The groups are shells around one centre, one inside the other: the same stretched ball of 5 dimensions in 8 sizes.
In the rows, zero is written as 128.
Known rows, each followed by its group:
[141 140 152  90 144 147 148  75 178 122 118 171  92] -> rifar
[116 131 142 141  83 136 120 121 125 136 136 118 109] -> gev
[143 117 139  98 142 122 142 124 145 136 100 148 116] -> Nabo
[122 103 136 106 144 118 152 136 126 126 135 110 146] -> Nabo
[140 152 144 136  93 132 107 113 129 145 107 158  81] -> sakug
[ 89 134 169 116 118 160 175 101 136  72 159 101 126] -> norov
[ 97 120 146 143  90 134 139 142 104 114 150  86 135] -> Vedan
[144 151 132 137 107 122  97  98 128 162 141 159  89] -> Vedan
[168 104 101 123 142  71  94 173  92 198  98 143 133] -> rifar
[165 112 107 113 143  92  99 124 131 196 127 156 120] -> Vedan
[ 76 118 178 110 123 156 201 145 114  42 129  75 148] -> sakug
[157  84 104 126 113  83  99 186 106 198  83 123 138] -> mosuv
[ 54 108 183 122 108 160 213 166  95  24 139  40 167] -> mosuv
[112 128 152 136  92 131 139 156 102 110 103 108 118] -> sakug
[141 129 127 124 133 108 117 125 114 154 136 139 119] -> sakug
[114 120 154 115 124 129 160 155 109  97 102 110 131] -> gev
[101  82 143 105 120 135 170 149 137 111 130  80 159] -> Vedan
[ 81 122 167 124 100 160 173 120 129  74 155  82 135] -> norov
[160 103 119 109 112 116 107 125 162 187  90 156 105] -> Pamob
[130 129 157  87 154 142 167 101 158 101 112 148 113] -> rifar
[ 75 132 183 109 129 164 202 119 123  36 149  85 139] -> sakug
[131 109 129 137  90 113 114 163 109 157  99 116 122] -> gev
[110 151 159 144  74 152 126 110 128 113 127 127  90] -> rifar
[175  83  92 116 135  70  91 179 111 218  84 141 137] -> mosuv
[ 83 147 190 102 138 168 205 110 129  27 132 106 123] -> Pamob
[147 128 124 133  94 121  95 112 142 179 121 151  96] -> Nabo
[127  99 144  87 157 123 170 142 138 111 105 119 144] -> rifar
[138  99 129 100 168  92 152 175  95 130 102 116 155] -> Pamob
[154 124 118 118 128 110 102 106 141 181 135 156 108] -> norov
[101  93 140 130 112 114 156 189  83 110 119  69 163] -> gev
[124 123 129 148  95 109 111 158  88 149 127 110 126] -> gev
[137 128 127 139 118 100 111 156  86 151 121 126 123] -> Nabo
[148 126 125 138 111  96 104 170  88 161  89 137 114] -> norov
[103  98 137 130 101 128 143 144 119 129 148  83 148] -> Pamob
[178 133 113 116 154  80  96 145 103 184  92 176 106] -> Pamob
[144 107 114 124 136  91 113 152 102 171 132 124 139] -> mosuv
[ 97 135 155 150  93 126 143 169  70  93 124  88 131] -> norov
[ 66 141 183 133  93 173 183 112 120  45 162  78 127] -> mosuv
[ 96  84 145 107 124 134 174 150 130 103 139  74 163] -> Vedan
[133 149 143 142  88 131 107 118 122 143 116 146  88] -> Nabo

New rows. What belongs after each?
[121  81 125 127  98 111 132 179 112 151 104  89 150] -> Vedan
[110 120 142 131 111 126 140 137 109 120 146 101 134] -> gev
[142 136 142 118 111 131 122 116 143 142  99 155  93] -> gev
[ 81 125 182 106 125 162 201 134 125  41 122  88 137] -> Vedan
[171 102 114  81 165 108 122  99 176 186 115 172 116] -> Pamob
[111  94 140 127 103 117 148 187  97 120  96  85 149] -> Vedan
[129 104 142  95 151 119 162 148 128 116 102 121 139] -> sakug
[103 142 161 114 128 152 161  88 140  90 164 121 117] -> Pamob
[ 92 130 174  97 146 157 195 109 137  54 144 105 134] -> sakug
[161 133 133 102 130 126 115  94 167 165 101 180  87] -> sakug
[ 91 124 164 132 117 127 172 183  70  67 111  78 147] -> mosuv
[142 124 122 132 111 110 104 126 121 170 134 137 114] -> gev
[100 140 160 140 107 129 152 160  78  83 120  98 127] -> sakug
[ 84 138 176 119 109 166 179 105 135  61 150  99 121] -> Nabo
[132 147 141 125 120 131 121  93 134 137 148 148 100] -> rifar
[119 144 142 147  93 127 115 124 104 133 143 123 107] -> rifar
[108 149 171 104 138 157 172  88 145  75 142 134 108] -> gev
[121 119 138 142 103 107 128 183  75 128 101 102 133] -> sakug
[114 149 163 105 149 144 166  95 132  83 146 135 114] -> rifar
[144 120 118 147  92  99  91 160  97 178 107 130 114] -> Nabo
[169 162 126 129 127 107  86  99 125 177 116 191  75] -> Vedan
[119 156 165 124 115 142 149 123 115  89 106 139  97] -> mosuv
[147  87 114 107 137  99 124 154 130 173 108 125 142] -> Nabo
[113 131 158  95 147 151 169  82 159  95 156 130 121] -> mosuv
[123 111 129 128 113 119 125 129 123 149 148 111 132] -> mosuv
[ 88 151 175 141  92 153 161 136  98  65 128  99 113] -> norov
[115 160 157 138  91 152 125  87 135 116 149 139  87] -> Vedan
[185 122 116  86 161 105 108  99 171 191  92 198  94] -> Pamob
[126 103 143 102 129 128 154 142 139 123 102 119 132] -> gev
[ 76 107 167 125  97 151 182 157 110  66 129  64 150] -> sakug
[124 161 150 138 103 139 118  91 126 126 150 146  89] -> mosuv
[ 87 132 177 108 143 145 198 145 100  41 127  91 143] -> Vedan
[174  94  93 113 139  80  88 141 132 221 114 153 127] -> mosuv
[183 133 105 133 104  96  62 117 138 224  98 187  79] -> norov
[101 118 153 113 148 124 173 148  96  83 144  91 153] -> Vedan
[ 98 110 158 107 144 130 184 156 104  75 125  88 155] -> Nabo
[140 112 128 104 139 122 130 103 154 156 141 140 122] -> rifar
[138 116 121 154  75 102  92 175  91 175  96 119 115] -> mosuv
[116 129 162 105 117 152 161 114 151  97 106 131 109] -> Vedan
[199 133 103 100 163  85  81 103 149 217  98 210  87] -> Pamob
[112 150 149 146 102 128 126 127  94 115 148 118 112] -> mosuv
